There are 8 hidden switches. A switch that is on adds its own fixed numbers to the row, and there is some noise. The rows also spread widely along 10 directions, which tell nothing about the answers.
Known rows, each followed by its switches (1 for on, 0 for off):
-0.73 -1.05 -2.63 -4.99 -0.71 +3.93 -1.29 +1.83 +1.88 -0.58 -0.26 -1.32 +0.00 +3.53 +0.96 -1.63 +0.88 -1.96 -0.32 -1.73 +2.12 -1.16 -0.02 +2.28 -0.56 +2.88 -0.80 +2.33 +0.61 -0.30 -> 0 1 0 0 1 0 1 1
+0.76 -0.16 -2.91 +4.11 +0.06 -3.84 +1.09 -4.06 +1.13 -0.97 +2.06 -0.74 -3.10 -2.36 +0.08 +0.90 -4.19 +0.81 +0.86 +3.13 -4.23 +0.86 +0.87 -1.12 +3.23 -4.75 +0.65 -1.62 +2.96 -3.14 -> 0 1 0 0 0 0 1 1
+0.14 -1.32 +1.97 -0.71 -0.60 +0.73 +1.09 -1.02 +3.04 -1.36 -0.03 +1.29 -2.01 +1.49 -1.23 -1.36 +2.16 +0.06 -2.22 +0.93 +0.41 -2.80 +0.05 +0.14 +1.01 +1.35 +2.82 -1.71 +0.24 -0.91 -> 0 1 1 1 0 0 0 1
+1.35 +3.65 +0.87 +1.95 +2.38 -0.58 +1.13 +0.11 -2.20 -1.75 -1.98 +1.08 +0.26 -1.16 -0.04 +2.22 +2.09 -1.43 -0.27 -0.23 +2.14 +0.26 -0.43 +0.48 -0.68 -0.50 -2.34 +0.77 -2.04 +1.11 -> 0 0 0 0 1 0 0 0
-0.66 -0.41 +1.79 -1.54 +0.81 +0.33 -1.84 +0.50 +0.92 +1.01 -0.30 -0.22 +0.74 +0.76 +1.78 +2.50 +0.82 -3.28 +2.63 -0.13 +1.52 +0.38 -2.00 -1.53 +1.31 +0.72 +0.01 +2.37 -2.01 +2.29 -> 0 1 1 0 1 1 1 0
+1.61 -0.26 -2.48 -0.51 +0.10 -0.90 +2.06 -2.08 +0.11 -1.15 -1.83 +0.69 -1.64 -0.91 +0.11 +0.59 -0.61 -4.25 -0.38 -0.56 +1.22 -0.83 +0.97 +0.48 -0.12 -0.03 -2.19 -0.58 +0.05 -1.00 -> 1 1 1 0 1 0 0 0
+0.56 +0.95 -1.93 +2.21 +1.86 -2.66 +0.70 -2.59 -0.17 +0.89 +0.68 -0.14 -1.35 -1.56 +1.53 +2.26 -1.52 -2.45 +2.25 +1.30 -0.33 +0.57 +0.09 -3.15 +2.03 -3.61 -2.33 +2.20 +1.83 -1.68 -> 0 0 1 1 1 0 0 1
+3.24 +1.00 -2.07 +0.61 +1.20 +1.36 -0.51 -0.50 -0.27 -0.88 +1.77 -0.59 -1.92 +0.66 +0.97 -0.70 -0.78 -1.16 -0.59 +1.38 +0.56 -1.35 +1.25 +1.29 +2.02 +0.74 -2.28 +0.52 +1.05 +1.05 -> 0 0 0 1 1 0 0 0
+1.20 +0.47 -0.67 +1.65 +0.73 +0.92 -1.01 -0.41 +2.52 -3.15 +1.73 +0.00 -1.80 +1.60 +1.37 -0.10 +1.76 +1.35 -2.79 +2.13 +0.22 -2.02 +0.27 +2.21 +2.10 -1.15 -0.10 +1.74 +1.02 -1.56 -> 1 1 1 1 1 0 1 1
-1.50 -0.90 -0.65 -3.12 -2.43 -0.49 +2.93 -2.03 -0.37 -1.07 -1.09 -1.71 -0.91 -0.01 -0.87 -0.14 +0.24 -2.29 +1.53 -3.82 +1.24 -0.34 +0.00 -0.83 +0.57 +1.06 +1.45 -2.05 -0.24 -1.97 -> 0 1 0 1 0 0 1 0
+0.41 -1.95 -0.19 -0.30 -0.23 -1.96 +1.26 -2.11 +2.16 +2.72 -0.64 +1.25 -1.94 -0.10 -1.01 -0.70 -1.54 -2.06 +0.46 +2.43 -1.39 -0.26 +0.30 -2.13 +0.76 +0.95 +1.80 -1.91 +1.57 -0.80 -> 0 0 0 0 1 0 0 1
+0.02 +1.69 -2.09 -0.88 -1.37 -1.32 +1.03 +0.66 -0.64 +1.74 -0.01 -0.81 +1.19 +0.11 +0.59 -1.02 +0.80 +1.23 -0.79 -0.81 +1.06 +1.38 -0.66 +4.04 +1.29 +2.68 -0.44 +0.66 +1.86 -4.88 -> 0 0 0 0 0 0 1 1
-1.48 -1.50 -2.31 -3.11 +0.27 +2.14 -0.93 +2.37 -1.21 +2.58 -2.76 +0.67 -2.88 +1.72 +0.36 -2.26 -2.04 +0.90 +3.37 -0.72 -0.18 -0.03 -2.22 -2.32 -3.42 +1.81 -3.25 +3.51 +1.49 -0.56 -> 0 1 0 0 1 1 1 0
-0.99 +0.76 +1.95 +0.10 +0.84 +0.84 -1.95 +1.73 +0.28 -0.03 +1.05 -0.38 +0.35 +1.85 +1.42 +0.95 +2.09 +0.82 +0.97 -0.59 +1.26 +0.46 -1.92 -0.71 +1.80 -0.06 -0.71 +3.24 -0.20 -0.34 -> 1 1 1 1 0 0 0 0
-1.80 -0.64 -0.31 -2.18 -0.13 +1.05 -0.90 +1.87 +0.86 +1.55 -0.97 -0.07 -0.06 +2.12 +0.60 -0.73 +1.16 +0.71 +1.27 -0.54 +0.99 +0.17 -1.98 -0.25 -0.69 +1.24 -0.31 +3.35 +0.88 -1.92 -> 1 0 1 0 1 0 1 1
+2.01 +2.96 -0.50 -0.68 +0.22 +2.33 -0.46 +2.31 -1.76 -2.42 -1.48 +1.11 +1.23 +0.07 -0.79 -0.63 +0.28 +0.34 -2.01 -0.66 +0.46 +0.09 +0.28 +5.55 -1.87 +1.46 -1.52 -0.79 -1.63 +0.28 -> 0 1 0 0 0 0 0 1
+1.00 +0.33 -0.75 +0.98 +0.75 -0.95 -1.71 -1.09 +0.25 +0.11 +2.38 -1.96 -1.00 +0.33 +1.70 +1.92 -2.94 -2.41 +3.70 +0.90 -1.32 +0.74 -0.26 -3.00 +2.96 -2.53 -0.70 +1.40 +1.32 +1.34 -> 1 1 0 1 0 0 1 1
-2.49 -0.92 +2.22 +0.73 +0.09 -2.44 +0.88 -1.67 +1.62 +0.32 -0.43 +0.09 +0.09 -0.03 -0.39 +2.04 +1.06 -0.92 +1.09 +0.00 -0.66 +1.40 -1.42 -3.41 +2.23 -1.13 +2.52 +0.12 -0.21 -0.94 -> 1 1 0 0 1 0 0 0
-1.01 -2.37 -0.12 -0.98 +0.32 +1.44 +0.37 +1.46 +0.97 +0.18 -3.93 +3.68 -4.57 +1.87 -2.49 -3.16 -1.90 +2.82 +0.36 +1.52 -2.34 -1.87 -0.64 -1.78 -5.95 +0.11 -0.27 +0.00 +1.23 -0.85 -> 0 1 0 0 0 0 1 1
-1.79 -0.94 +0.80 -0.41 +0.79 -2.02 +0.44 -0.51 +1.21 -0.62 -3.87 +3.40 +0.51 -0.06 +0.38 +1.80 +0.61 -1.97 -0.88 -0.03 -0.31 +0.30 +0.21 -0.40 -2.82 -2.60 -0.14 +1.45 -0.64 -3.22 -> 1 1 1 1 1 0 0 1
-1.10 -2.16 -0.41 -2.69 +0.03 +0.74 -1.89 +0.02 +2.91 +1.63 +0.41 -0.39 -1.64 +2.27 +2.21 +0.16 +0.54 -2.89 +1.95 -0.12 +1.69 -1.05 -1.37 -2.08 +1.54 +1.31 -0.37 +3.32 +0.70 -0.19 -> 0 1 1 0 0 1 1 0
-0.20 +1.47 -1.28 -2.43 -0.68 +0.32 +2.24 -0.64 +0.76 -2.67 -1.67 -0.54 +1.97 +0.67 +0.92 +1.09 +3.71 -3.98 -3.19 -3.30 +3.97 -0.23 +0.62 +3.51 +0.74 +1.70 -0.23 +0.33 -1.03 -2.34 -> 1 1 0 0 1 0 0 1
+2.44 +0.29 -1.87 -1.31 +0.70 +3.84 -3.75 +2.34 -0.12 -0.61 +1.49 -0.15 -1.84 +1.71 +1.64 -1.49 -2.27 +0.57 +1.30 +1.67 -0.77 -1.70 -0.72 +2.16 -0.24 +0.26 -2.79 +2.57 +0.38 +1.47 -> 0 1 1 1 0 1 1 1
+3.22 -1.02 -1.75 +2.85 +1.46 -0.78 -2.20 +1.27 +0.70 +1.18 -0.78 +3.28 -4.27 +0.61 +0.10 -2.12 -3.32 +2.65 -0.83 +4.93 -2.76 -1.01 +0.23 +1.56 -2.22 -0.86 -3.19 +1.37 +2.18 -1.30 -> 1 1 1 0 0 0 1 0

New rows, each followed by its switches (1 for on, 0 for off):
+0.60 +1.24 +0.60 -1.15 -0.36 +0.18 -0.15 +1.08 -1.58 +1.04 -0.36 -0.65 +1.64 +0.09 +0.49 +0.90 +0.64 -1.52 +1.39 -1.61 +1.41 +1.20 -1.44 +1.23 +1.26 +1.89 -1.20 +0.50 -1.13 -0.31 -> 1 1 1 1 1 0 0 0
+0.44 -0.61 +2.67 +0.68 +0.49 -0.43 -0.40 -1.14 +0.91 -0.93 +0.01 +1.08 -0.26 -0.33 -0.67 +1.38 -0.29 -1.50 +0.91 +1.46 -1.24 -0.46 -0.20 -1.04 +1.26 -1.24 +1.73 -1.65 -1.92 +1.76 -> 0 1 1 1 1 0 0 0
+1.73 +0.37 +2.07 +0.62 +0.13 -0.06 -0.83 +0.15 +0.90 +0.82 +1.06 +0.36 -1.27 +0.35 +0.26 -0.14 +0.96 -0.04 +0.30 +1.94 +0.44 -0.97 -1.46 +0.76 +2.16 +1.90 +0.99 -0.17 -1.07 +1.20 -> 0 0 1 0 0 1 1 0
-1.57 -0.45 +1.99 +2.60 +2.06 +0.68 +0.31 -2.10 +3.14 -3.67 +0.88 +1.30 -3.43 +1.01 -0.53 +0.70 +1.92 +1.53 -1.27 +2.77 -1.48 -2.36 -0.68 -3.71 +1.22 -3.53 +2.68 +0.95 -0.16 +1.01 -> 0 0 0 0 1 1 0 1
-0.92 +0.41 -0.19 +1.65 +1.03 -1.48 +0.77 -1.81 +1.52 -2.84 -0.23 +0.20 -2.35 +0.70 +1.30 +1.29 +1.86 +0.15 -1.03 +0.13 +1.16 -0.87 +0.17 -1.13 +1.03 -2.67 -0.57 +1.98 +1.18 -2.83 -> 0 1 0 1 0 0 1 0
+1.67 +0.17 -0.48 -0.91 -1.01 -0.12 +0.50 +0.25 +0.21 +0.33 -0.76 +0.86 -0.23 +0.54 -0.21 -1.43 +0.42 -0.17 -2.07 -0.16 +0.58 -0.48 +0.65 +3.48 +0.43 +2.74 -0.05 -1.47 +0.54 -2.05 -> 0 1 0 1 0 0 0 0
-1.24 -1.34 +1.00 -1.64 +0.36 -2.43 +2.79 -0.91 +0.61 +1.55 -5.91 +4.77 -0.60 -0.35 -0.85 +0.46 +1.32 -3.10 -0.89 -0.43 +1.41 -0.59 +0.42 -0.85 -4.71 +0.02 -0.38 -0.01 -0.41 -3.40 -> 0 0 1 1 1 0 0 1
+2.79 +0.01 -0.25 +1.01 +2.15 +2.69 -0.86 -0.37 +1.94 -2.86 +0.71 +1.50 -3.08 +1.21 -0.50 -0.82 +0.32 -0.61 -1.88 +3.38 -0.41 -3.21 +1.04 +0.95 +0.00 -0.60 -0.65 +0.19 -0.41 +2.86 -> 0 0 1 0 1 0 0 1
-0.60 -0.22 -1.17 -1.45 +0.34 +0.42 -1.52 +1.88 -0.55 -0.21 -2.55 +1.50 +0.92 +1.01 +1.23 +0.36 -0.44 +0.16 -0.05 -0.57 -0.04 +0.81 +0.11 +2.45 -2.50 -0.19 -1.72 +2.29 -0.25 -2.24 -> 0 1 0 1 1 0 1 0
+1.08 +0.22 -0.65 +0.04 -0.38 -1.09 +2.09 -0.12 +0.27 +1.09 -2.07 +1.93 -3.07 +0.45 -0.61 -1.74 +0.91 +1.07 -0.81 +0.83 +1.30 -1.65 -0.58 +0.53 -1.52 +1.75 -1.48 -0.03 +2.10 -3.71 -> 0 1 1 1 0 0 1 1
-0.12 -0.09 -0.21 -0.25 -0.24 +0.53 +2.15 -1.64 +0.59 +0.11 +1.12 -1.15 -2.88 +0.45 -1.25 -1.01 +0.97 +0.16 +1.18 -0.04 +0.64 -1.53 -1.43 -2.68 +2.68 +1.08 +0.52 -0.90 +1.44 -0.46 -> 0 1 1 1 1 0 0 1
-0.54 -1.45 -1.08 +0.35 -0.35 +0.41 -0.91 -0.96 +1.56 -1.78 +0.58 +0.40 -1.59 +0.14 -0.29 -0.29 -1.80 +1.37 +0.15 +1.98 -2.99 -0.74 +0.41 +0.51 +0.47 -2.68 +1.30 -0.35 +0.49 -1.71 -> 0 1 1 1 1 0 1 1
+0.24 -2.42 -2.16 -1.14 -1.67 -0.36 +1.13 -1.67 +0.24 -0.31 -0.84 +0.45 -2.74 -0.14 -1.00 -1.85 -3.09 -0.43 +0.46 -0.40 -2.47 -0.72 +1.25 -0.22 -0.63 -0.62 +0.08 -2.07 +1.55 -2.20 -> 1 1 0 1 0 0 0 0
+0.33 +0.68 -0.20 +0.24 +0.32 -2.99 +0.79 -0.88 -0.58 +1.35 -1.84 +0.94 -0.20 -1.28 +0.97 +1.78 -1.08 -2.66 +2.34 -0.27 +0.46 +0.91 -0.49 -1.03 -0.55 -1.47 -1.41 +0.72 +0.41 -2.28 -> 0 1 1 1 0 0 1 1
-1.36 -0.04 +0.94 -2.04 -0.33 -0.48 -1.41 +0.69 +0.17 -0.75 -1.21 -0.05 +2.32 +1.20 +1.94 +1.94 +1.15 -2.97 +0.89 -2.14 +1.58 +0.95 +0.06 +0.76 -0.44 -0.62 +0.11 +2.49 -1.36 -1.37 -> 1 0 0 1 0 0 1 0
+0.60 -1.00 -1.86 -1.08 -1.83 -1.29 +1.89 -3.18 +0.69 -0.20 +1.25 -1.60 -2.35 -0.46 +0.55 -0.67 -0.65 -1.64 +0.63 -0.80 +0.14 -0.96 +0.32 -0.26 +2.84 +0.80 +1.02 -1.40 +1.44 -2.39 -> 0 0 0 1 0 1 1 0
+0.04 +0.23 +1.16 +1.28 +0.38 -1.97 +1.47 -1.06 +1.83 -2.65 -3.18 +3.77 -1.18 -0.18 -0.13 +0.73 +2.27 +0.19 -3.74 +1.06 +0.72 -1.76 +1.02 +2.47 -2.32 -1.61 +0.56 -0.31 -0.23 -4.12 -> 0 1 1 1 0 0 1 1
-2.32 -1.76 +0.23 -1.06 -0.03 +1.21 -1.12 -0.44 +1.46 -2.42 -0.28 +0.73 -0.14 +0.84 +0.03 +0.52 +0.12 +0.09 +0.03 -0.29 -1.51 -0.43 +0.17 -0.13 -0.06 -2.35 +1.22 +0.86 -1.01 -1.10 -> 0 1 1 1 1 0 0 0
-1.41 -2.14 +1.96 -0.72 -1.12 -1.31 +1.80 -1.16 +1.66 +1.05 -1.32 +1.60 -2.15 +0.54 -1.46 -1.07 +1.09 +0.35 -0.03 +0.02 -0.12 -1.12 -0.81 -1.65 +0.22 +1.03 +2.09 -1.52 +0.49 -2.54 -> 0 1 1 1 0 0 0 0
-0.74 +1.59 -0.17 +0.16 +0.47 +0.10 +1.45 -0.47 -1.83 -0.37 -0.55 -0.50 -0.48 -0.86 -0.80 +0.60 +0.81 +0.14 +2.01 -1.21 +0.77 +0.63 -1.54 -1.24 +0.89 -0.16 -1.13 +0.51 -0.85 -0.33 -> 0 0 1 0 1 0 0 0
+0.83 +2.32 -0.96 -2.01 -0.24 +3.02 +1.93 +0.33 -0.29 -2.91 -0.44 -1.03 -0.03 +0.79 -0.82 -0.54 +3.14 -1.31 -1.85 -2.22 +3.35 -1.64 -0.36 +3.12 +1.21 +2.74 -0.89 -0.65 -1.26 +0.06 -> 0 1 1 0 1 0 0 1
+1.35 +0.65 +2.33 +4.35 +3.23 -0.09 -0.96 +0.53 -0.14 +0.23 -0.59 +3.15 -3.67 -0.21 -1.26 +0.20 -1.35 +2.90 +1.48 +4.71 -2.82 -0.80 -1.49 -3.80 -1.22 -2.76 -1.25 +0.74 +0.29 +1.81 -> 0 1 1 1 1 0 0 1
+1.33 -0.89 +0.22 -1.85 -0.78 +2.04 -1.92 -0.62 +0.15 -0.16 +2.44 -1.41 +0.19 +0.15 -0.36 -0.15 -3.24 -2.78 +2.99 +0.71 -2.37 -0.38 +0.59 -0.17 +2.00 -0.78 +1.57 -1.88 -1.30 +2.97 -> 0 0 1 1 0 0 0 1
-0.52 -0.99 +0.73 -0.70 -0.44 -1.46 +0.12 +0.03 +0.07 +2.40 -1.57 +1.41 -0.29 -0.30 -0.53 +0.10 -1.12 -1.21 +1.79 +0.31 -0.66 +0.89 -0.94 -0.93 -0.38 +0.57 +0.19 -0.53 -0.15 -0.98 -> 0 1 1 0 0 0 0 0
-3.68 -1.72 +0.21 -1.58 -0.94 +1.17 -0.23 +1.01 +1.22 +0.25 -0.95 +0.86 -1.22 +1.32 -0.14 -1.55 +1.55 +3.13 +0.22 -1.28 -0.44 -0.24 -2.43 -0.54 -0.32 +0.39 +0.88 +2.27 +0.57 -3.84 -> 0 1 1 0 0 1 0 0
-2.48 +0.21 +0.55 -0.03 -0.05 -1.56 +1.05 -0.46 -0.63 -1.18 -2.27 +0.56 -0.59 +0.09 +0.22 +1.23 +0.84 +0.70 +1.27 -2.00 +0.34 +0.84 -1.03 -1.56 -1.13 -1.84 -0.07 +1.47 +0.02 -3.18 -> 0 1 0 1 0 0 1 0
+1.73 +1.93 -1.27 -0.28 +0.83 +3.73 +0.56 +1.58 -2.06 -3.46 -1.11 +0.99 -3.10 +0.88 -0.95 -2.48 +1.30 +2.40 -1.84 -0.93 +0.93 -2.17 -0.49 +2.33 -2.24 +1.43 -2.69 +1.10 -0.64 +0.25 -> 1 0 0 0 0 1 0 0
-0.50 -0.39 +0.29 -1.15 -0.77 -0.12 -0.63 +0.72 +1.62 +1.48 +0.59 -0.09 +1.26 +1.81 +0.96 -0.73 +1.38 +0.22 -1.45 +0.24 +0.20 +0.37 -0.57 +1.93 +1.80 +2.00 +1.39 +1.02 +1.24 -2.74 -> 1 0 0 1 1 0 0 1
+0.61 -1.15 -2.29 -2.74 -2.44 -1.78 +2.49 -3.53 +1.62 -1.37 -1.01 -0.96 +0.78 -1.35 +0.18 +1.08 -0.10 -5.01 -1.09 -1.75 +1.10 -0.44 +1.84 +3.47 +2.09 +1.05 +1.62 -3.05 -1.05 -2.58 -> 0 1 1 0 1 0 1 0
+2.11 +1.45 -1.02 -0.29 +1.01 +1.31 -0.78 +1.42 -1.98 +1.00 -0.10 -0.06 -0.77 +0.55 +0.59 -0.46 -0.84 -0.64 +1.36 +0.12 +0.75 +0.22 -0.62 +0.46 +0.22 +1.69 -3.24 +1.07 +0.47 +1.09 -> 0 1 0 1 1 0 0 0
-1.65 +0.92 -0.20 -1.39 +2.21 +2.31 -2.53 +3.90 -0.24 +2.05 -0.68 +0.72 +0.33 +3.05 +2.07 -0.07 +1.91 +1.20 +1.53 -0.46 +2.20 +0.53 -2.67 -1.01 -1.08 +0.85 -3.94 +6.52 +1.30 -1.34 -> 0 1 1 1 1 0 0 1
-0.81 -3.48 +0.29 -1.22 -1.43 +0.01 -1.09 -1.74 +2.86 +0.32 +1.57 -0.47 -2.24 +0.80 -0.44 -0.58 -3.06 -1.17 +2.68 +1.64 -3.16 -1.15 +0.02 -2.90 +1.71 -1.69 +3.18 -1.21 +0.98 +0.09 -> 0 1 1 1 0 0 1 1
+0.84 -0.63 +1.94 +0.24 +0.80 +0.02 -0.89 -0.99 -0.36 -0.68 -0.53 +0.78 -1.12 -0.50 -0.76 +1.44 -1.67 -1.96 +2.90 +1.46 -1.56 -0.50 -0.04 -1.97 -0.31 -1.72 +0.91 -1.01 -2.30 +2.88 -> 0 0 1 1 1 0 1 0
+1.32 -0.30 -1.07 +0.18 +0.27 +1.00 -1.10 -0.67 +1.26 -0.83 +1.08 +0.20 -0.71 -0.02 -0.49 -0.57 -2.19 -0.62 -0.25 +2.44 -2.61 -0.54 +0.95 +1.33 +1.03 -0.67 +1.05 -1.57 -0.13 +1.23 -> 0 0 0 0 1 0 0 1
-0.81 +0.78 -0.48 +1.34 +0.25 -1.01 +0.96 -0.95 -0.28 -0.25 -0.54 +0.74 -1.18 -1.01 +0.08 +0.10 -0.23 +1.86 +0.06 +0.67 -1.48 +0.50 -1.25 -0.59 +0.66 -1.19 -0.01 +0.30 +1.10 -2.94 -> 0 1 0 1 1 1 0 1
-1.49 -2.81 +1.95 +0.25 -0.21 -1.35 -2.19 -1.12 +2.41 -0.19 +0.69 +0.67 -0.83 +0.38 +0.38 +1.17 -1.92 -0.46 +2.16 +1.76 -2.99 +0.16 +0.01 -2.22 +1.22 -2.99 +2.88 -0.08 -0.46 -0.10 -> 0 1 1 1 0 0 1 0
-0.23 -1.94 -1.01 -2.52 -0.59 +1.68 -1.40 -0.67 +1.19 -0.66 +1.18 -1.37 -1.12 +1.36 +1.65 -0.11 -0.42 -2.27 +1.79 -0.54 +0.17 -1.31 -0.36 -0.34 +1.55 -0.18 +0.10 +2.04 -0.28 +0.07 -> 1 0 1 1 1 1 1 0
-0.44 -1.58 +0.03 -2.28 -0.18 +3.37 +0.08 +1.38 +0.37 +1.23 +0.50 -0.19 -3.35 +2.82 -1.47 -3.49 +0.41 +2.12 +1.42 +0.24 -0.14 -2.03 -1.87 -2.14 -0.34 +2.24 +0.02 +1.05 +1.59 +0.17 -> 1 0 1 1 1 0 0 1
